The rows of a group lie close to one hidden flat surface of 14 dimensions, which passes through zero. Surfaces can cross.
Some rows, each with its group after it:
[-36  -3   1  -6  56   5  14  35 -21   3 -20   0 -29 -27  -5  10  10   9
  51   2  47]
j547
[-44 -34 -51  70 -46 -13 -18  14 -17  20  23 -25 -42  49  33   2  20  -5
   0  13 -16]
j58
[ -2  35  -8 -44   2 -13 -45  51 -58 -11 -28 -38   2  85 -24  25 -69  51
 -67  -8  20]
j547
[-29  -9  -3  33   9   9  -8 -22 -36  46 -26  33 -18  -7  -8  30  18 -41
  17   7  18]
j220
[-15 -14 -16 -38  49   0   0 -57 -39 -36  28 -11  -8 -11 -32  -2 -25 -22
  15  43  17]
j547
[-31 -21  -8 -11 -13  -8 -54 -15  33  -7 -20 -15  36 -33   4   2  49   3
 -44 -49 -49]
j765
[-12 -33  -5  -5  18   2  -2 -13   2 -20  -5  14  -4 -30   6 -19  19 -11
  32   0  10]
j58
[ 59  51  15  11  32 -33  53  51  15 -37  59 -63   7  -2  14 -22 -32  21
  49 -55   1]
j590
[ 15  30  13  10   7  33   4 -10  -9 -29   5 -12  23  -9  13 -17 -33 -24
 -24 -21  -7]
j765
[ 13 -20   7  30 -28 -13 -40  -5   0   7 -21   6 -16  47  11 -13 -23   6
  14  12  46]
j590
[ 42   0  23  40 -16  20  -8  16   7 -12   5   5  22  18  16  50 -36   1
 -22 -26   3]
j220
[ -1 -39   4  -8 -46  12 -14  39   8   9 -33   9   7  23  12  34   2   3
   5 -23   5]
j590
[-32  -2  24   2   6  18  34  44 -16  11 -13  29  28 -41 -16 -63  33 -19
 -18 -31 -25]
j590
[ 18  11   1 -34  11  19   7  -3 -26 -56   1 -11  23 -34  10  17 -31 -11
  -4  -5   4]
j765
[-21   7   2  -7  24  27  27  -2  14 -10  29   4 -21   4 -35 -58   3  10
  21  -2  -2]
j58
[  5 -24   9  21  15 -18  25  19  -7 -11  33   7   2  38 -32 -51 -47  -7
 -13   4  -6]
j58
[ 18  24   4  29 -39  16  44  14   5   5  27  18 -36  -1 -37  26   0  -3
  56 -10   8]
j220
[-17  18  -1 -36  38  19 -20 -45   5  15  10  30  -6 -36 -64  58  56  37
   1   1 -10]
j58
[ -7 -55  10   5  28  16 -40 -13  36 -54  15  -3   2 -15 -21  21  -8  25
  18  -9  26]
j765
[ -5  -2  -5 -11  26  29   0  28 -18 -15 -16  -3   0  25  27 -49  -8  -2
  14 -38  10]
j58
[ -3 -44  -3  -5 -55  33  -7  41  13 -12 -17  25   7  20  22  -6   7  28
 -30  16  -9]
j765
[  4  36 -37   3  39 -47  -6  11 -34 -13  11 -11   1 -18  20   6  13  36
 -38  -8 -34]
j58
[ 19  35 -17 -68  12  26  18 -59 -12 -26  -7  15 -15   6 -14 -31 -29 -14
  13  30   0]
j765
[-13 -27  -4  35 -34 -31  -8  55  -3  18  -9   0  10  16  -8  13  14   2
  -7 -56 -28]
j547
[ 11  54 -25   5   1  21   4   1 -10 -12  14   7 -32   3   0  -2  20  43
  13 -21 -12]
j220
[ -5   1  -4 -10 -45  19  14  49 -21  28  -7 -60 -16  72  12  65 -38 -26
  40 -17  29]
j58
[ 16 -35  38  10  42  -5  12  13  64 -13   1   3  30 -31  55 -37 -12  13
 -25  52  24]
j590
[-30   0 -23  12  45   1 -37  -6   6 -16  32 -15 -13   2   8 -29  34  64
 -34  12 -11]
j765
[-18  -9  -3 -12 -35  -2 -26  29  30   3 -22 -35 -18  24   6  12   2  27
   9   3  22]
j547
[-33  -1 -39  17  79  17  35  -1 -31  32  65  24 -31  36 -14 -23  31  36
 -15  22 -38]
j220
[ -7  14  -1  22  25 -15  15 -11  30  20  23  -5  10 -16  11   6   0   6
 -66  40 -36]
j590
[  7  52 -10 -19 -67  -3  17  53 -58   0 -36  14  10 -18  11   8   8  10
 -36 -10 -26]
j765
[  9 -10  12  43   8 -51 -33 -18  37  53  -8  -4   8  29  -5   5  11  -2
 -13 -28  -9]
j547
[ -3   8   1  25 -57 -59 -21  -3 -12  53 -13 -25   2  18  31 -51  43 -15
   3   5   4]
j590
[ -8  41  -1   8  -1  16 -10  18  -4  23  11 -40  -2  29  10  13   8  15
 -13 -18   0]
j547
[-48 -30   3  22  36  26 -48  33 -32 -38 -47  -8  11 -33  27   9  -8  -9
 -15 -27  34]
j58
[-13  18   8   7  15  26 -25 -23   0 -20  -4  15 -14 -10 -45  11  -8  11
  -3  -8  15]
j765
[-23   3   4  39  19 -10 -15 -38  39  14 -20 -14 -19 -24  12 -37  13 -41
  35 -16  17]
j765
[  9  37 -44 -14  11 -22  25  11 -12  23 -20   8 -46  10  48   0  25  29
  34  20   0]
j765
[-21  33 -21  13  49   9   4  14 -37 -45   0 -19   6 -62  38 -29  22  -6
   1 -41 -17]
j58
[  5 -52  31  42  22  31  -8  -5   6 -28  37  23  27  -6 -16  10 -24  -8
 -17  10  12]
j220
[-31  15  -6 -36  18  12 -33   2 -11   8  -7 -17   7  -4 -11   9  32  34
 -30  -4  -7]
j58
[  0  27  26  41  -9   9  -6  56  20  -2 -46 -10   0   2  -1   1 -29 -16
  16 -83  16]
j590
[-14 -45 -15 -28  44  12  12  15 -23 -62  -5   9   9 -65  32  -3   6  -5
  29   6  15]
j58
[-20  24  -2  27 -26 -11  12 -10 -62  17  21  10 -12  22 -39 -36 -18 -17
 -35  41  -2]
j765
[ 42 -11  33 -25 -20 -11  19  33  16 -17 -24  29  29  12  -1 -13 -54  19
 -38  28  13]
j58
[ 48 -17  38  31 -16 -11 -30 -38  25   1  19   2  44   7   8   5 -11 -19
 -20 -15   0]
j58
[-11  14   3  12  10 -11  -1 -18 -15   7  15  -8 -21   4 -34 -32  10 -15
  47 -16  21]
j547
[-18  38  14  40  12  32  35 -12  19  43   3  -3 -22 -21   2  35   1 -41
  23  18  13]
j220
[  5 -57  -2 -66   4 -29 -12  32  -2 -10 -13   5  36   2  11  10  10  35
 -21   6  -9]
j220
[  5 -12  16  -4  34  17  -1 -35  49  14  24 -14  12   5  -7  17   0 -12
   5  -6  -8]
j765
[  9  -6  36  24  -1   0  19  15  -4  52 -13  29  15 -20  31 -10  36 -11
  16  29  32]
j547
[-12  -7  26 -10  41  22 -17 -29  26  -3  -8   7   9 -22 -24 -10   5 -10
  12 -13  16]
j590
[-21  12  26  32   6 -12  -1  13 -43 -14  24   9  17 -45 -56 -21  20  -9
  -4 -31   0]
j220
[  0  16   5   2 -16  -7   8  24  25 -16  -1 -21  -1   6  23 -55 -25  22
 -36  39   3]
j58
[  0  -8   1 -16 -44  29  -2  16  58 -28 -52  24 -11  -9   8 -39  -8   9
   3 -13  -2]
j220
[ 16 -14 -12  20 -13 -63  13  33 -47  -9  28  17  18   0 -28  10  -2  20
 -28 -14 -38]
j547
[-21  18 -14  16  -4  32  -7  10  24 -17  -2 -33 -46  34  18 -32 -19  12
  29  -2  29]
j590
[ -3 -32  17  -8  37 -50 -43  27  16 -25   0 -41  30 -19  16   1   8  33
  -3 -22  22]
j765
[-16  22 -20 -21  34 -58  -7 -34  -6  -2  -6  13  -4 -55 -23 -49  37  18
 -20  18 -27]
j547
[-22 -17 -13 -26  21  12 -42  11 -52  -1 -62  28  -4  61 -12 -16 -47   1
 -35  -9  21]
j547
[  5  -1   8 -49  36  13  12 -11 -24  20  18 -15  22  18  12 -16  16  -4
   9   7   7]
j547
[ 23 -36  43   2 -12 -54 -22 -21  39 -24  -5 -21  18 -45 -20  18 -13 -21
  49   3  50]
j58
[ -3 -36  39 -13  25  -9  21  32  20  39   7   0  22  14 -21 -12   7  -4
  24 -13  18]
j765
[ 15  22  15  -2  13  -2 -34  -5  21  -1 -27   4   6  -7   1  16  -5  23
 -18 -10  14]
j220
[  4   4   6  20 -30  10 -29   6  12  19 -11 -10 -19  59 -20   7 -15   7
  18 -28  25]
j590
[ 18 -77   4  25   8  -9 -27   5  14 -10   2  15  26  42  17  16 -26  -5
 -16 -17   1]
j220
[ 41   3  -1  17  -5  -7 -44 -52   3   1  15 -15  23   1  58  37   9   3
 -24  21   6]
j590
[ 12   0 -28  14  53 -26  11 -17   3 -12  15   4 -18 -20  25 -12  18   2
  48 -19  -3]
j590
[-15   1  15  28  36  22   6 -10   6 -12  17 -17  12 -42   5  -4   9 -36
  19 -24   3]
j220
[ 32  -9 -18   1  32  45  61  16 -65   9  33  58 -39  23  14  37   5  11
  83  21  34]
j547
[-11  19   4  56 -53 -14  19  30   7  -2  10 -27 -12  -8 -15  15 -19 -25
  -1 -19 -14]
j590
[ 16 -24  41  44 -26  22  17   7  10 -17   5  39   0 -15 -13 -17 -23 -17
  25  19  39]
j590
[-30  -1  15  15 -16 -25 -41  18  19  21 -30 -46  24  14 -15  10  -6 -22
 -37 -55 -15]
j547
[ 37 -43   7 -51 -59 -21 -79 -11 -21 -56 -25  14  44  -2  -2  31   0  50
 -42  10  15]
j220
[ 32  46  22  -2 -20 -30  26  53 -12  39 -20   5   5  23 -15 -10  -4  16
  11 -46   3]
j765
[  7  48  -1 -22 -34  18   3  49  10 -13 -24 -28   2   2   4  43 -22  21
 -20 -33  -9]
j547
[-14  20   4  13 -41 -13 -29  37  -1  33 -31   2   0  -6   9  38  32  44
 -42  15   2]
j220
[-15  -9 -23 -15 -49   5   9  10 -33  21 -23  32   2   2  -3   5  27 -10
 -14  -5 -33]
j220
[-23  26  -8  19   6  -6  -4 -24  -2  13   4  -4   2 -20 -28  32  -1 -17
 -47   1 -35]
j590

New rows, each followed by its group:
[-18  28   6 -34  15 -32 -16  37   9  13 -56 -12  -5  -9 -14 -15   6  27
  -1 -25  16]
j547
[ 25 -34 -10  30  19 -19 -21   8 -19   9  -5  46   2  39  -4  16  -3  15
   5 -45  -7]
j590
[ 18 -73 -40 -31  15 -24 -24 -31 -20 -20  16  12  -7  51  14  -5  -1   6
  35  -3  -4]
j220
[ 11  31  12 -27  35 -35  41  11   2  21  23 -36   8 -18 -17  20   3 -10
  31 -13  -4]
j220
[  4  14 -20 -36 -18 -33 -10   8  -1 -20  -3 -27  -1  17 -37   9  -9  14
  -2 -48 -33]
j547
[  6 -27  -8 -22  -5 -53 -15  -8 -43  15 -35  30  28 -22   3  18  13 -16
 -23   8 -11]
j590
[-12  27   2  16   9 -19  35   9  34  26  14 -12 -15   0 -14  -8 -13   4
 -26  35 -16]
j590
[ 28  18 -12 -17  47  26  32  16  21 -32  34 -19 -10  -4  56 -24   3  30
  41  -8   5]
j590
[  9   1  26   2  42 -17 -27  -2  13  -6 -33   1  13  -2 -12  -9 -27  -5
  -1 -28  29]
j590
[-15 -14  -1  11 -43   2  17  33 -61  -9   7  27   2  -4 -23 -19   3  -6
  -9  12  -4]
j220
[ -7 -18 -59 -18 -33  36  17 -23  29 -58  17  -7 -33  -8 -10  37  -2 -14
  39 -39 -54]
j547
[ 12 -32 -12  -7  18  34  -7 -28  24 -23  -1   8  -1   9  63 -38   0   4
  10  31  15]
j58
[ 35  18   4  33 -55  -2  24  14  25  22  17  -9   0  -4  24  60  17 -10
  27 -19 -15]
j590
[ 10 -11 -14 -32  33   0  -9 -31 -41 -10  23  14   5  36 -27   8 -31  10
 -28  29  -6]
j765
[ 11   7   0 -37 -44 -28  23 -10  42  13  27 -18   8  -6 -36   7  23   7
   2   1 -43]
j220
[ -2  -7 -22   7 -34 -44  29  38 -21  13  -4   1 -17  19  -2  20 -22   3
 -14  30 -13]
j58
[ 11   0  -3  72 -26 -29 -12 -29  -7   8  -5  23 -21 -14 -13  29  -4 -33
  27  -8   7]
j590
[  5 -24  11  -7  38 -18   8  31 -31 -21  16  29   5  45 -55 -42 -49  28
 -23   1   7]
j590
[-13  18  47  22  -7  12   4 -25  34   3   7  14 -17 -29 -66 -14 -17  -3
   4  51  48]
j220
[ 12   7  28 -14  -4   1  33  16  17  -1  28 -28   4  39 -30 -52 -43 -10
  11   3   8]
j58
[ -6 -16  -7 -22  25 -12   2   6  17 -29  10 -34  24 -36  23  24   2  -3
 -12  -7 -17]
j590
[  7 -24 -18 -39 -62 -19  19  14  30 -15  14 -13 -20  18  -6 -18  10  25
  29  23  -9]
j220
[-10  50 -18 -17   6  -8 -10 -29  11  19 -19 -44 -11 -17  43  -4  24 -11
  12   7   1]
j58
[ -1  17   5  22  -8  20  31  36   4 -12  20  -7   0  -1 -15   6 -16   3
  -2 -32 -20]
j590
[ 13  17 -14  25   4   3  41   6 -29   4  28   5 -16   8   8  -8  -8 -22
  25  -8 -11]
j765
[  1  15  12 -30   6 -40 -28   7   9  39 -40 -28  13  23  22 -36  10   9
 -12  -2  18]
j590
[  4  40   5 -35 -10  33  34   6  18   8  34 -44  -7  28  -4 -37   8   2
  24 -11  -8]
j58
[-28 -38  33   6  28  26  19   7 -25 -21   8  14  24 -54  13 -42  -2 -30
  -5  50  37]
j547
[ -6   9   7  13  -1  -2   7 -20 -15  29  -4  20  -3  -1 -33   8   0 -29
  -1   1  -2]
j220
[ 26 -17   0 -14  41  -7 -16   4   2  -5   8   9  15  34   0  18 -14  30
 -10 -24  -5]
j590
[ 17  10 -26  -2  28 -50 -20 -31  10  -5 -23  21 -43  17 -41  30 -33  22
  29   3  21]
j547
[ 12  10  -1  15  -7 -17  -3  23 -19  -3  49 -27   7  22 -29  24   8  27
   0 -39 -19]
j58
[-12  -4   2  -4  35 -35 -28 -50  17  -2  30 -38  16 -17 -23  11   4 -10
 -23   7 -12]
j590
[ 18 -14   3 -31  22   0  -2  18 -14 -26 -12   3  -3  17  10 -27 -17  18
  35  -7  35]
j590
[-25 -12  21   7  31  21 -29 -75  13  17  37  17  11 -50 -50  48  50  -5
 -11  33   0]
j220
[-34   4  -2   3   5  -5  -7 -23   5  32 -21  -9  -3 -28  14   6  25 -28
  -9  31   3]
j765
[-46   0   3  15   0 -15 -32 -30  -3  41  13 -48  23  -6   3 -18  47 -34
 -32  -6 -25]
j547
[ 26 -22 -12  20 -13 -19  -3  -6  25 -49   2  24 -23  12 -32  17 -53  13
  12  -8  -2]
j547
[  9 -11 -15   8 -51  -1  20  23 -26   8  34  13  11  51   2 -51   3   9
 -35   3 -48]
j765
[ -4  14  20   6  14 -12   5  13 -11 -13 -11   0  -3 -20 -30 -14 -19  -8
  17 -13  27]
j547
[-26  -6 -24  40 -14 -22  13  27 -41   6  11  19 -13 -10 -28  10  16  -3
  -9 -21 -32]
j58
[-38  -3   2 -13  15  -1  -3 -11   0  -4  -8 -38  29 -51  -1  35   8 -50
 -20 -17 -22]
j547
[ -6 -12  -6  30 -35  28 -23  -6 -34 -54   7  -6  -4   1  12   8 -36  -8
 -21  25  17]
j590
[-28   1 -48 -40  62 -10 -19  -3 -28 -32 -22  -4 -37  33 -18  -3 -36  24
  -7   2   3]
j590
[-10  15 -32  15  22 -19 -12 -47  13  11  53 -40 -26  14   9  15  22  17
  -7  35 -20]
j58
[ 24  53  -4 -15  -3   7  34   4  12   5  21 -25   2 -10  27   1   8   7
   2   3 -18]
j765
[-15 -43  -3 -25   6  -6   2  19  25  21 -79  22 -21  13  30  -6 -22 -22
  35  23  47]
j220
[ 23  11  10   3 -14  14 -14 -28  24  21 -21  13   1  26   7  41 -28  -7
 -23  26   9]
j220
[ 14 -26  15 -24 -45  -3  -2  23  -2  -1  25   1  29  18 -19  -3  19  25
 -16  -8 -17]
j58
[-29  17  33  28 -15  48 -10  26  42  30   7 -18  37 -21  13   6  38  12
 -70 -15 -31]
j765
[-13 -27 -16 -12  10   1 -17   5  28  11   0  -6 -20  36  11 -25  25  30
  22  -4   4]
j547
[-32 -43 -24   0 -34 -25  19  -5   8  -2  10   4 -24 -27   0 -18  31 -11
  26  46  -7]
j58
[-16  11  22 -45  -5  13  36  23   1   5 -14  10 -11 -22 -65  23  -7  -5
  34   1  20]
j58
[-27 -12  -9   0 -21   3   3  -4   4  16  -9 -21   3  -1  31 -11   7 -28
 -18  32 -10]
j220
[-10 -29 -10 -16 -33 -15  41  49  31  29 -17  11 -29  32   7  -5 -10  19
  13  48   7]
j590
[-34 -33  -6  37  26 -34 -62  54 -38 -24 -43 -26   1  21  16  17 -37   9
 -28 -26  39]
j58
[-37   7 -45   3  -4  -1 -12  10 -41 -17   2 -25 -21   9 -23  57  -9 -10
 -11 -35 -31]
j547
[-17 -34   7 -32  -6 -18  -4   9 -53 -14 -25   2  21  -9   6 -19 -22 -25
 -19  47  25]
j765
[ 17  57  20  27 -12 -18  -4 -28  31   7  -1 -20  -6 -37  -7  -9  17 -14
  25 -26   5]
j58
[-24   8 -35   2  31  25  19 -26 -40  23  21  30 -38  -2 -10   9  41  -5
  37   3 -13]
j220
[-20  -6  -1 -20  24  39 -43 -15  37  -9  -3 -36 -26  29  13  -2   7  37
  25  13  47]
j58
[  2  23  40 -20  18  19 -18 -43  36  34 -23 -22   0  16 -30  12 -23 -33
  27  -7  42]
j58
[  2  30 -47  14 102 -48  25 -18  51  27  -7  59 -40 -57  21 -28  80  58
  22 -26 -54]
j547
[ -3 -17 -11 -51  19  -4  -6 -13   2   5 -30  12  12   8  32 -20  -9   4
 -37  48   1]
j58
[-17  21 -19   9   4  18   4  20   2 -30  12 -36 -43  33 -19 -21 -27  11
  40 -34  15]
j590
[ 18 -34  -2 -22 -18 -13  -6 -22  19 -13   5  -5   3  21  10   6 -24  -1
   6  40  14]
j765
[ -5 -23 -19 -67  50  -6  -8  -8   2  -1 -44  18   3 -21  -7  41  20   1
  41 -38  -1]
j590
[ 11   4  16   4  14  12  25  -3 -62  34  24  17  16  12   4 -12  19 -25
  18   4  12]
j547
[ -2   0  -8  11  22 -28 -28  -4  16  10 -26 -27  -8  27  34 -15 -18  -5
   1  -9  15]
j220
[  9   6  -8  -1  16 -55   0 -15  18  20   7 -26 -11  -2  -1  -2  13  -4
  34  -6   3]
j590
